All groups share one centre, and each spreads out both ways along 13 directions, with some noise.
In the rows, 128 means zero.
Some rows, each with its group after it:
[157 140  58 118 145 135 128 139 144 178 128 167  94 126 129  78 116 131
 139  87] | vobiv
[111 123 151 144 174 135 139 158 122  97 131  89 125 108 145 115 107  91
 124 156] | vobiv
[180  87 154  95 132 161 164 116 172 190 137 118 131 140  80 144 139 111
 158  45] | vobiv
[148 137  92  89 139 129 139 130 148 143 121 136 111 151 102 147  91 168
 176  84] | Baveb
[118 145 119 162 173 156 181 133 103 111 114 105 120 100 189 115 120 123
 130 149] | Baveb
[120  96  92 144 110 132 159 118 136  97 130  92 152 148 143 124  99 116
 132 129] | vaki
[101 115  73 132 104 115 143 157 168 188 111 140 124 116 123  66  70 138
 139  98] | vobiv
[168 127 159 155 150 148 158  91 156 151 124 119 105 130 142  85 109 120
 147  87] | vaki
[157 158 132 137 174 143 128 108  84 137 151 145 100 113 159 122 160 137
 127 123] | vobiv
[147 187 133 133 185 165  87  85 140 114 136  83 120 138 135  54 119 107
 154 154] | Gukev
[140 119 129 107 156 138 115 153 124 163 152 104 117 107 101 113 100 105
 122 172] | lol
[ 99 175 144 129 169 102 136 175 149 105 116 130 104 125 136 112  83 139
 164 109] | Gukev
[133  92 160 155 141 114 142 140 152 102 174 164 131 107 144 154 109  92
 170 145] | lol
[117 142 163 125 162 131  94 153 139  95 127 148  99 104 114 143 128 121
 163 130] | vege
[ 85 158  88 148 138 127 167 167 143 114 118  98 119 123 115  74  92 133
 173 103] | Gukev
[151 154 123 140 130 105 176 107 135 135 158 126 143 177 150  95 122 133
 149  78] | vobiv
[107  49 116 127 144 178 126 136 145 112 100  80 134  99 128 152  96  92
 134 142] | Baveb
[123 116  81 103 133 138 108 157 145 103 108 138 130 136 124 119 129  97
 136 123] | vege
[141 139 100 128 125 134 123  98 120 152 133 117 130 146 125 103 139 139
 101 104] | vege
[140 110 146 133 143 157 120 111 102 129  87 106  99 121 167  60 119 110
 144 134] | lol
[ 82 144  91 153 116 107 159 154 148 121 118 116 146 120 134 138  95 141
  96 148] | Baveb
[116 167 139 122 171 158 155 131 106 102 150 134 167 126 183 177 168 111
 170 177] | Gukev
[132 117 106 157 136  87 135 128 145 122 218 138 126 143 105  98  72 135
 179  85] | vobiv
[139 162 149 105 170 152  83 128 141 165 112 152 121 114 147 100 154  98
 125 139] | Baveb
[ 84 128 140 131 140 118 129 173  95 160 122 131 123  86 150 120 110 137
 128 157] | vege
[120  27  74  97 129 158 120 171  74 155 120 125 116 103 148 115 122 100
 150  98] | vege
[143  86 146 113 149 139 134 155 132 148 133 142 121 116 150 118 128  85
 148 112] | lol
[111 172 133 154 112 125 153 111 134 140 119 143 159 137 174 104 151 132
 125 143] | vobiv
[138  94 116 107 135 134 162 144  98 148 140 102 137 143 137 119 129 111
 143  98] | vaki
[147 101 170 103 138 107 106 121 157 130 143  94 156 176 118 127 106  90
 100 104] | vege
[118 143  80 122 160 169 181 137 101 166 181  92 149 105 116 146 125 140
 165 159] | Gukev
[152 113  49 143 116 158 130  80 153 123 130 116 140 150 110 126 145 129
  99  79] | vege
[128 179 125 136 124 119 143 122 186 136 127 144 139 134 112 142 117 141
 116 137] | vobiv
[116  87 125 104 114 117 106 134 116 107 126 105 158 149 119 172 140 122
  80 119] | Baveb
[130 130 134 146 118 131 107 112 131  92 130 148 101 117 119 118 118 141
 178 140] | vaki
[119 171 142 174 160 133 129 117 172 116 159 125 101  84  85 139 101 148
 130 147] | vege
[112 128  90 108 110 105 109 159 146 110  82 138 129 158 157  87  91 113
 130 137] | vege
[122  83 111 108 116 138  76 126 101 117 110 120 123 116 124 157 120 139
  96 169] | vobiv
[121 131 143 145  84  86 111 139 156  90 136 140 121 152  92  63 124 110
 161  88] | Baveb
[145 108  67 126 157 162 147 165 132 158 146 148 100  93 128  81 116  87
 175 135] | vege
[115  99  99 108  73 131 137 152 123 185  95 141 154 131 147  81 146 100
 107 132] | Baveb
[ 99 124 160 177 168 164 203 144 149 120 119  70 125 101 142  90 107 103
 164  88] | vaki
[149  73  77  89 139 157  74 147  74 122  89 135  49  91 111 122 105 143
 142 158] | vobiv
[141 144  90 146 146 113 107 135 150 136 157 160 102 117 110  83 121 116
 116  98] | Baveb
[121 138 106 115  94  88  98 119 128 146 125 137 129 147 121 116  89 164
 107 152] | lol
[128 105 133  92 163 130  93 168 107 164 106 148 121 115 183 100 117  88
 110 154] | Gukev
[134 145 147 142 141 126 164 110 155 173 143 115 149 131 130 137 123 136
  96  97] | vege
[118  89 100 161 106 142 144 115 130  95 106 159 145 114 195 155 119 115
 137 173] | Gukev
[148 124 130  89 136 125 113 149 113  95 156 143 152 164 145 137 160  80
 169 142] | Gukev
[132 139  81 136 137 136 176 173 123 150 158 128 102  98 105  78 100 122
 190 158] | vege
[ 99 151 101 131  97 149 119 122 123 118 133 113 150 130 101  88 157 127
 170 136] | lol
[109 104 117 121 122 145 110 157 115 110  90 124 105 113 135  83 117 107
 163 140] | vaki
[152 135 105 105 115 121 103 118 169 131 116 120 126 160 107  83  99 108
 139 140] | lol
[118  96 118 102 135 103  77 185 119 163 148 135 107 113  89  75 126  89
 101  90] | Gukev
[141 140 151 101 140 125 126 150 125 136 134 109 131 139 122 103 116 103
 145 173] | lol
[ 97 213 120  89  90 103 157 189 145  95  47 120 132 165 119  93 128 142
 164 161] | vege
[118  95 132  95 137 163 103 184  99 133  95 139  93  88 123  89 151  93
 186 133] | vaki
[159 128 163 118 162 144 101 109 127 124 123 127  95 130 147  83 104 110
 176 145] | Baveb
[131 140 184 138 131 115 149 133 144 160  91 127 103 131 153  56  94 126
 159 102] | vaki
[131  72 104 118  80  87 173 168 127  97 127  88 159 180 118 120 106  87
 105 128] | Baveb
[139 164 139 105 175 127 117 171 155 161 148 159 105 105  91 132 135 118
 142  98] | vaki
[139 146  85  91 107  99 113 134 114 126 115 121 138 179 135 103 109 138
 118 150] | lol
[100 118 122 138 121 133 116 163 226 146  46 152  93  94 104  94  75 118
 124  93] | vaki
[105 107 127 103 129 136 151 152 148 154  80  63 136 144  91 132 113 130
  86  53] | vege
[130 107 100 116 175 114  81 153  83  40 183 117 138 154 156 125 150  67
 129 140] | vobiv
[ 88 161 120 150 134 134 158 156 130 123  80  97 112 109 146  68  92 133
 141 157] | vaki
[191  89 132  91 149 144 123 114 108 135 155 111 115 146 117 133 119 103
 150 149] | lol
[139 123 120 142 122 125 117 123 183 130 143 118 111 124  56  97 120 114
 120  87] | Gukev
[140 149 161  95 137 129 144 125 124 134 103 107 131 164 117 133 152 146
 130  53] | vaki
[145 107 135 108 146 129 135 141 159 130 144 109 140 152  99 146 120 106
 129  77] | vege
[151 133  64 135 133 168 140 117 167 183 109 167 117 104 138  94 139 109
 127 124] | vobiv
[106 207  68 121 149 154 198 153 101 114  59  65  97 147 132  50 116 170
 153  85] | lol
[115 127 114 116 114 117 108 160 141 158 111 119 142 130 125  78 126  92
  91 144] | Gukev
[175 142 139 104 145 140 129 122 172 126 144 128 141 150 105 141 136  83
 138 162] | vaki
[135 179 139 120  94 151 235 114 124 128 148  69 174 164 100 118 148 144
 218 148] | Gukev
[178 122 145  81 132 121 115 129 120 137 159 142 123 160 120 116 123 101
 183 147] | Baveb
[161 153 119 131  89  72 110 118 142 149 171 173 114 145  95 107 108 151
 126 153] | Gukev
[ 68 158  71 145 142 161 143 139 115 118 138  46 151 120 113  66 100 131
 148 155] | Gukev
[157 158 142 119 141 156 162 138 137 130 135 116 119 115 103 127 131 116
 174 194] | vaki
[144 126 163 112 130 116 103 138 119 124 136 140  98 134 123  80 108 118
 193 151] | vobiv
[155 116 151 114 157 136  54 112 159 147 129 132 107 125 122  88 115  88
 108 135] | vobiv
[139 113 154  90 135 134 139 155 134 139 121 113 147 142 131 134 128  90
 142 152] | Gukev
[101 125 134 147 151 144 132 137 126 136  84  98 116 104 156 102  99 128
  99 129] | Baveb
[115 111 142  76 147 140 112 190 106 143 101 106 115 116 110 110 128 100
 141 139] | vaki
[127  64 125 126 125 104  85 130  96 152  91 170 115 126 214 103 104 110
  80 119] | lol
[143 130  82 154 150 178 166 105 138 144 109 139 121 101 177 112 110 120
 158 162] | Baveb
[129 156 141 160 141 154 151 126 159 123 130 160 136 107 158  90 161  88
 173 138] | lol
[ 75 207 147 176 120 100 147 144 136 120 136 197 149 105 179 115 164 146
 156 121] | lol
[116 167 142  71 125 129 149 168 139 161  82 130 130 153 115 115 137 150
 185  67] | Baveb
[194 115 138  85 163 129 113 137 147 149  86  94  91 161 158  36  56  67
 125 192] | lol

New rows, each followed by its group:
[153 131  81 141 185 148 164 137 127 136 121 127  70 111 133 112  98 141
 135  74] | lol
[108 140  95 143 142 104 122 148 159  99  96 144 121 139 163 118  91 125
  97 104] | lol
[110 118 116 136  61 112 117 118 142 127 110 205 132 120 136 162 143 163
 153 120] | vaki
[ 66 109 156 126 105 108 143 167 133 161 131 102 178 127 134 114 110 112
 121 121] | vobiv
[187  43 129 128 109 163 104  78 146 144 139 140 112 126 122 105 124  93
 168 123] | lol
[146 138 110  79 159 164 111 158 186 127 114 148 143 146 126 117 146  65
 178 109] | Baveb
[160 137 156  84 153 161 136 156 132 105  65 106 110 135 137 130 148  87
 131 170] | vobiv
[109  84 138 146 147 109  62 110 133 126 205 127 151 131 122 109 114  99
 120  77] | vobiv
[126  83 141 120 153 157 117 145 170 141  90 123 142 115 154 136 125  75
 104 114] | vege
[172  95 181 146 170 159 158 121 109 134 155 100 123 105 157 109 148  59
 119 174] | Baveb
[179 113 141 106 133 117  93 114 169 160 118 165 133 153 159 111 113  79
  99 160] | lol
[148 144 109 130 110 153 109  84 107 143 126 140 125 133 148  62 165 121
 163 138] | lol
[ 78 139 142 141 110 107 105 150 158 142 100 133 132 111 122  98 100 136
 115 119] | lol
[143 117  64  80 137 106 116 160 157 135 157 134 141 160  82 179 102 129
 106 105] | Baveb
[165 117 117 186 115 119 191 104 128 150 151 134  86 114 126  68 101 136
 146 117] | Baveb
[146 100 100 160  92  94 121 120 114 135 163 146 119 127 134  70 109 111
 115 158] | Baveb
[102 140 109 144 123 150 100 140 169 146  82 150 114 107 137  41 130 103
 151 100] | Baveb
[109 139  46 161 153 192 105 107 166 134 138 185 147  74 159 139 164 104
 147 148] | Baveb
[112  92  89 149 201 168 141 139  86  74 130  86 115 106 173 157 114 112
 128 115] | Baveb
[ 89  20 157 131 125 132  54 131 120 118 126 138 132  98 122 184 134 119
  86  56] | lol
[116 127 120 125 102 113 120 122 112 122 166 113 114 132  66 123 109 172
 184 110] | lol
[157  60  91 118 121 129 160 146 124 176 154 111 141 119 119 139 112  89
  78 158] | Baveb
[146 191  59 113 111 122 161 127 131 157 145 156 134 155 120  93 145 154
 167 118] | lol
[ 98 134 109 129 139 121 166 157 123 124 124  74 157 145 146 112  98 113
 110 143] | vaki
[137 122 126 133 149 180 185 118 134 138  87 111 122 117 153 121 138 121
 166 100] | Baveb
[115 146 129 116 135 102 100 143  96 128 152 111 131 149 125  93 130 128
 118 118] | vege
[178 137 116 132 142 147 136  98 142 132 158 141  94 129  99 111 127 131
 170 106] | vege
[185 137 151 111 121 154 190 105 115 124 126 112 133 157 139 117 147 116
 198 157] | lol
[117 180  79 125 120 120 108 131 155 123 129 109 122 144  93  69  96 135
 140 156] | lol
[160 150 126  70 153 126 143 180  84 146 111 139 110 140 153  98 146  96
 150 170] | vobiv
[120 167  99 109  84  82 136 128 110 146 113 132 120 165 125  82  93 179
 147 131] | lol
[140 211 122 116 158 130 168 131 141 142 118 152 135 144 148 145 159 149
 139 101] | Baveb
[107 129 132 157 106  96 166 136 165 116 116 120 115 134 112 120  56 171
 162 101] | vaki
[163 131 173 147 204 153 136 132 161 184 188 147  92  55 113 162  86 114
 143 199] | Gukev
[149 136  75 125 156 158 134 131 117 135 159 122 103 118 105  86 129 119
 172 122] | lol
[135 139 121 119 120 118 125 133 139 187 154 159 126 116 111 125 114 144
 139 131] | vobiv
[101 120 141 102 145  97 162 188 110 168 148 140 172 150 187 111 127  91
 135  92] | vege
[119 128 126 153 138  91 112 142 150  97 134 177 122 127 175 128  97 114
 127 136] | lol
[128 127 111 164 129 125 165 112 192 166 152 125 140 128 123  86  84 119
 136  82] | vobiv
[140 143 154 167 173 137 144  88 117 134 156  91 129 134 159  96 119 121
 110 115] | vaki
[146 143  91 159 133 169 143 101 132 150 122  97 101 104 108  56 130 124
 127 138] | vege
[ 82 106  80 135 164 141 132 184 195  91 130 132 181 121 152 151 134  45
 109  93] | vege
[122 112 142  90 110  86   4 111 137 137 171 132 139 144  56 163 111 146
  73 139] | lol
[153 136  69 131 190 127 210 183 178 113 132 135 108 126 143 155  79 100
 133 107] | lol
[153 136 152 123  75 132 165  91 108 175 109 142 119 145 141  74 137 158
 192 125] | lol
[146 133  99 134 129 147 186 146 153 126 103 119 106 116 119 125  96 132
 166 152] | vobiv
[118 132  89 150  92 140 126 101 105 158  71 117 103 132 161   8 128 141
 125  94] | Gukev
[ 93 100  66 153 118 162  91 117 126 125  85 147  93  75 132 114 121 154
 119 121] | vobiv
[133 144 136 109 128 147 119 122 103 148 115 111 135 133 142  90 150 112
 134 165] | lol
[144 131 111  75 123 105 103 140 106 123 148 112 135 179 105 114 122 129
 147 111] | Gukev
[109 123 155 131 134 121  92 128 103  70 157 118 156 127 143 177 146 110
 115 206] | vobiv
[125 161 151 118 142 167 181 134 147 145 107 107 152 129 123 137 167 116
 144 101] | Gukev
[168 139  98  93 165 133  76 126 144 129 159 139 118 140  96 138 139 105
 106 138] | vaki
[134 123 175 160 160 118  88 119 170  98 142 109  86 114  93  89  80 112
 130 125] | Baveb
[101 157  93 110 136 121 148 148 121 144  86 112 133 140 161 136  91 160
 111 143] | Baveb
[ 98 142 194 154 162 103 104 135  91 171 164 162 119  84 180 126 111 147
 122 152] | vege
[114 124  93 138  98 101 143 136 116 144 137 164 140 134 174  98 114 131
 144 131] | vaki
[146 145 108 106 111 135 157 139 150 152 123 155 158 130 138 155 145 111
 130 188] | vege
[119 132 138 144 135 153 125 122 148 145 133 146 116  89 107 144 138 140
 147 116] | vobiv
[151 160  90  95 139 115 102 119 150 132 153 165 114 153  92 149 127 158
 148  77] | Baveb
[ 92 159 119 158 165 127 152 141 160 173 102 142 131 116 179  88 120 124
  95  42] | vege
[146 122 120  55 209 149 123 169  54 208 177  75 118 120 134 120  82 130
 167 176] | Gukev
[167 137  87  80 128 139 185 157 117 197 104 138 115 122 116 165 123 152
 113 162] | vobiv
[ 94 124 107 110 165 133 106 175 136 111 127 157 140 120 148 155 159 102
 120  60] | vege
[163 112  77 138 158 168 149 128 149 177 201 130 137  76  93 169 117 106
 115 207] | lol
[122 130 180 165 135 122 126 107 127 125 176 131 132 115 134 100 122 122
 179 130] | vobiv
[105 169  83 114 171 156 144 141 135 139 109 145 120 106 146 155 115 162
 165 107] | Baveb
[ 97 161 159 121  96 127 115 148 150 108 130 149 177 148 130 107 190  91
 169 126] | lol
[116 115 166 158 140 164 128 122 117 152 105 142  94  75 152  81 137 121
 167 117] | vaki
[110  89 156 141 145 116  42 113 117  47 165 136 120 126 124 167 121 120
 142 130] | vege
[112 103 125 105 105 110 141 142 116 216  93 113 113 123 115 108  76 178
 102  92] | vobiv
[ 99  73 201 128 122 125 101 132 135 166 152 104 145 110 103 118 109 112
 147 102] | vobiv
[146 168 112 127 155 107 154 135 117 117 157 147 108 141 132 130 113 156
 161 125] | lol
[116  85 146 124  97 108 197 159 119 150 139  93 137 139 123  93  62 131
 200 130] | vobiv
[137 130  91 139  82 136 117  96 160 137 136 130 117 140  76  76 109 157
 185 105] | lol
[184 133 141  88 124 158 138 114 154 204  95 152 108 123 111 112 139 128
 148 123] | vobiv
